All rows are made from the same 13 directions, up to rounding. Whole rows:
[[ 23 -23  17 -22  -9  28  12 -57  29 -21 -25  -9 -29 -12  13  -1   6 -14
   33  -1  -2]
 [ -2 -23   3  21  14  31 -16   8 -13 -34 -18 -44   3  17  -4   8 -28  -6
   12  10 -34]
 [ 11 -36 -13  18   2 -12   6 -26 -21 -12  -4  -4   7  12   2   4 -17  -3
  -10   5  -5]
 [ -4  -6  16  -8  24   9 -12  -3   9   7   0   0  -8  -1   4  -9   0  -3
    3  -2  -6]
 [ 10  -1  -1  11  -7  43 -23  -2  -7 -16   6  -3  20  36   8  -8   8  29
    7   6   8]
 [  2  10  45 -16  19  11  -7  -6   5  18  20  -4  -8 -21   9   2  33 -46
   22 -25  -5]
 [-21  -9 -23  -3  38 -17 -14  -8  -3  29  14 -22   5 -21  21  -9   3  -9
   28 -12   8]
 [-12 -16  -6  29   4  28  -2  36  -6 -20 -12 -26  -4 -19  12   4 -21 -27
   10  12  -8]
 [ 11 -12  -9  24 -16 -16 -16 -44  -6 -26  14 -10   9  40   7  -7  -3   2
   48 -21  -8]
 [  1 -30  33   9   1  18 -18  31 -24 -20  -7  28 -19  21 -17 -22  16  -3
  -29  30  -6]
 [ -6   9 -23  -2  28 -12  -7 -27   9 -18 -30 -58  10  -9  18  11 -63  16
   41  -4 -12]
 [ 36 -23 -29  17 -35 -42  20 -28 -30 -16  18  17   3   1  17 -17  -1 -22
  -27 -17   4]
 [-21 -21 -24   1  20   4  -7  12 -11  24   2  -4   7  -7  -3   2  17  17
    0  16  16]
 [ 18   1 -21  -4 -21 -17  18 -10  -4  -3  -8 -15  13 -23  -4  32  19  17
   15 -17  18]
 [ 14   2  32 -40  10 -13  -9  16 -22 -19 -38  -1 -19 -24 -11  -5  13  23
  -10  23  14]]

Rows cut short, each followed by the rest of it:
[ -4 -11   9  22  14  -7 -14  14 -11 -15  -6  -6   6  11  -4   5 -22   3]
[ 4  1 -9]
[ 10   6   2   0 -17   3   7   6  -4 -13   0   0  -4   7  -6  -2  -4  -9]
[-18  -1 -16]
[-18  23 -18   3 -15 -15 -26   1  -7 -10  17 -15   7  39 -11 -15  10  17]
[ 40  -5 -13]
[  9  12  22   2  20  -1  -9  19 -30  -4   1  -7  22  17 -10   8 -26   3]
[-46   2 -20]
[  2   5  -4  10  -1   9   6   7   7  11  13   8   6 -12  17  -2   0 -13]
[ -6 -10  11]
[ -6 -24  43   6  46  10 -18  34   2   2 -14  26 -25 -34  25 -28 -13 -21]
[-14  16  19]
[ 19  -3  -2  -8 -12   9  13  -6  -1  -7  -8  18  -7 -13  20 -17  -9  -4]
[-27  12  18]
[-18 -21 -35  25  -4   5  13  33  23  -1 -27   8  -6 -28   2  13 -17  30]
[ 4 19 29]
[-14  14  -7  26  18   2 -20   9  12   8  15   3  23  22  11  -1 -25  19]
[ 13 -12   6]
[ 22 -17  -7 -21   7  11   7 -17 -23   8   5   1   0  -8  14 -18   7 -12]
[-47   8  -1]
[ -9  -3 -17  19 -32 -23   6  24   1  -7   3  10  -2   4 -26  17  26  16]
[19 -5  6]
[ 10  16   0   3 -19 -22  10 -17  -2  11  20  20  21  29 -20  18  10  17]
[-16 -17  -1]
[ 10  -8  13 -17 -12 -53  26 -16  15 -19 -32  29 -47 -23  -5 -19 -32 -17]
[-20  11  -8]
[ 12  25  25  -7 -11   8  13  21 -20   9   4  -4  25 -16 -17  43  28  -1]
[-13  -8  14]
[ -9 -11 -33  14 -42 -14  27  10   6  19  14  40  -4  -9 -10   6  37   6]
[-5  8 33]
[  2   5 -18 -38   6  30  12 -28  -8  11 -10 -30   2 -10  11  -6  -4  -7]
[-17  23  -5]
[ -3   1   5  -9   5  13 -31   7 -11 -13   4 -15 -10   0  16 -30  24  -3]
[37  2  5]
[  0  -4  -5   1   8  38   1  -5  -1  15  13 -12  13  -5  16   3   9 -16]
[-4  0  4]
[ -4  -9   0   3   7   1  10  -5   5   3  -5   2  -8 -11   8  -4 -20 -19]
[-10   7  -3]
[-13 -16  26  -6 -11  25   6 -23  22   8   8  16 -23  26 -28   4  32 -23]
[ 12   7 -24]
[-13 -14 -18  -8  -1 -26   0 -26 -14  -1 -13  -5  -4   8  -7  -4  -3  15]
[22 22 12]
[ -7  -4  -3   9   1  -1   1  -3  28  17  14   5  -5 -19   8   9  27  -9]
[ 39 -26  13]
[ -1 -13  21 -21   3  -6  -4 -15 -14  -2   3  -6 -22   3 -12 -12  25 -30]
[  6   4 -23]
[ 15  12  35 -43  16  15  -2 -16 -27  -3 -20 -21   0 -22   6   4   9 -10]
[-3 17 11]
[ 20  16  23 -18   1   0 -11 -12 -24 -18  -6 -15   8   9   1  -2  -1   2]
[-1 -1 -6]
[-27  30 -23  -7  -3 -21   1  21  18  19  12 -14  -4 -12  -9   3   8  -2]
[ 22 -14 -11]
[-10  -4 -23  25  22 -51  -2 -18  33   9   0  11   5   6   5   4 -44  28]
[ 19 -27   2]
[  3 -10  -7  21  35 -26   1  18 -15  14   8  -7  25   3  -9  20 -36   6]
[-51 -19 -24]
[-14 -38  -8  24   3 -20  11  12  -5 -23 -30  -7 -24 -18  -6   4 -32 -19]
[ 7 22 -9]
[ 13  40  11 -61   6 -39   6  -6  -1  -5 -25  -3 -28 -34  10 -32 -21   0]
[-24   8  -3]
[  2  24   4  24  23  11 -14 -15  33  27  34  14  43  48  -3  20 -21  35]
[-10 -41 -11]
[ 16   4  11 -19  -1  -7   9  -6 -19  -1 -16   4   5 -22   6   7   4   7]
[-11  13  29]
[ -3 -53   5  55  -1  26   3   6  18  10  20  36   6  23 -13  21  21  -2]
[ -5 -12   2]
[ -3  25   0  -1   7 -46  25   9 -25  16   3  -4  11 -37  11  11 -36 -40]
[-27  -2   6]
[-13  27 -17  -5  -6  19 -10  23  -5  13  20  -8  18  25 -12  -4  12  16]
[-16   2 -14]
[ -1 -35   2   5  19   5   0 -22  -3  38  17  30  10 -15  14   6  43   2]
[11 -1 49]
[ -2  12   2 -12  17 -15 -22 -15 -11  -7  -7  -1   8  24   6 -21 -25  28]
[ 3 13  5]
[  7  -8   4  11  15  21   0  -3  12  -7  -8 -21   3 -16  18  11 -19 -13]
[ 11 -12  -5]
[ 10  18  35  -7  35  -8 -16  28 -10   0 -22  -2  22 -17  -4  26 -13  40]
[-8 -3 24]
[  4 -20  23  -1  18 -46 -17 -17  -3   8   7  33  -7  22 -20  -6  19  22]
[  3 -13   2]
[ -5 -16   8  -2 -17  10  -1  -6 -13 -10  -8  14  -8  16 -14  -3  22   7]
[10 28 14]
[-11 -52 -35   7  26  -7  11 -19   9  41  15  25 -11 -22  20 -19  12 -10]
[-21   4  19]
[  1  -3   2  -5   5 -14 -15   6  11 -17 -12   2 -20  -2   4 -22  -6  14]
[14 -2 -3]
[ 11   0  23   1   0 -20   9 -19 -33   4  -8  10  24 -12   2  29   5   4]
[12  9 47]
[  1  -6   5   9  14 -61  -8  12  -2  -7  -6   4  -6  -6 -15   6 -10  14]
[  6 -23 -10]
[-30  -2 -32   5  -3  21  -7 -11 -35   6   5 -33  25  22  -1   5   1   1]
[27 37 10]
[  0   2 -46   2 -16 -24  22 -10  49   9  -1   2 -15 -22   7   1  -9  13]
[  9 -28  -4]
[  1 -31 -29  44 -21  19  17   5 -17  -4   5 -22  28 -11   0  46  16 -10]
[24 -6 17]
[ 15  21 -34  37 -18  -6  -4  33  -6  -7  25  10  29  -2  34 -14 -22   8]
[-18 -24  20]
[-7 -6  1 19 -1 -2 -6 11 -8 -1  3 14 10 14 -5  3 -3 11]
[ 0  8 12]
[-33 -18  -1 -15  29 -23  -9 -11   8  32   9  13 -26 -13   4 -27  17 -19]
[21 10  5]
[ 10  -6 -36   5  -3  -7  11 -26  25   8  11   4   2  11   9  -9 -19  10]
[-20 -20 -16]
[-13  62  23 -24 -18 -32  32  24   3  22  -4  14   7 -20 -31  36  -4  -6]
[-21   3   6]
[  0  27  32  -8  -2  15   2  -6  14  -1  -5  29  -6   7  14 -19 -27  -9]
[-12  17  14]
[ 14  15  40   1 -25 -13   5 -25   7 -23   1  41 -18  33  -4 -22 -22 -18]
[-11   6  -9]
[ 21   2  10   5 -27 -16   9 -40 -14 -22   1   6   2   4  17  -3  -5 -21]
[27 -4 19]
[  8  34  -7 -25   9 -24  -5  -1 -16  10  18 -18   7  -5  11 -19  -9 -14]
[-23 -19 -21]
[ 16  27  10  17  -8  -1  -3 -14  17  -6  23 -17  23  13   5  24  -4 -10]
[ 28 -51 -18]
[  8 -10  -6   1  43 -23 -19  17   0  14  11 -34  12 -22  -2  18  13  10]
[  4 -50 -25]
[ 19  23  12 -12  25 -11  -2 -24 -16  -6  -9 -24  26   9   9  10 -51   8]
[-24  -7 -13]
[  5  14  31 -45   6  42  -3 -40  20  11   2   7 -15  26  -6 -19  14  -4]
[-13  13 -20]
[ 18 -20  -4  10 -43 -54  14 -40   8 -23   5  37 -16  60 -48   1   4  21]
[-17 -14 -37]
[ 11 -16  -4   4   0   7   5   0 -19 -11 -14  -6   5 -12   9   5  -8   0]
[-10  14  14]
[-13  -7  27  -5  16   9   1  11 -20  12   2 -14   3   0 -26  24  16 -25]
[ -8   8 -21]
[ 14 -13   3 -14  -4 -19  14 -35   2   1  -7  -4 -11 -25   8   7  14 -16]
[ 23 -11  11]
[-16 -41 -16   7  -3  -8  14 -28  -6 -11 -27 -37 -10 -16 -16  35   8  -9]
[56 14  0]
[ 26  31  12   9  -9  -9 -20   0  21 -31  -1  -1   4   0  27 -13 -17  18]
[ 35 -36  10]
[  1 -12 -22  17  -2 -17  -3 -42 -11   7  21  -9  23  27   4   7   0   2]
[ 24 -16   1]
[ 17 -30  -5  16  -7  15  -3 -38 -12  -1  16   6  19  33  -1   8  19   8]
[ 3 -7  4]
[ 25 -29  18  20 -14 -24  -1  21 -10 -40 -17  13 -26 -21   3  -8   1 -15]
[ 0 -9  0]
[  8  21   0  -8 -14  -3 -11 -29  21 -28  -9 -22  -5  20   3  -5 -14  14]
[ 46 -16 -15]
[ 14  39  -5 -63 -17  -5  36 -21  17   8 -16 -35 -23 -54   3  10  10 -29]
[ -4 -11 -17]
[-11  40   6  -5   3  14 -22  31   6  -4   6  -7   6  12   3 -15  -8  13]
[ 5  0 -6]
[  6  16  -1   5 -17  -1   7   0  32 -13   9  20 -26   6  16 -36 -30 -26]
[-19 -12 -26]
[ 12  22  31 -14  -3  -4 -16  12   9 -19 -15   7  -5  10 -15   3   7  33]
[10 -6  1]
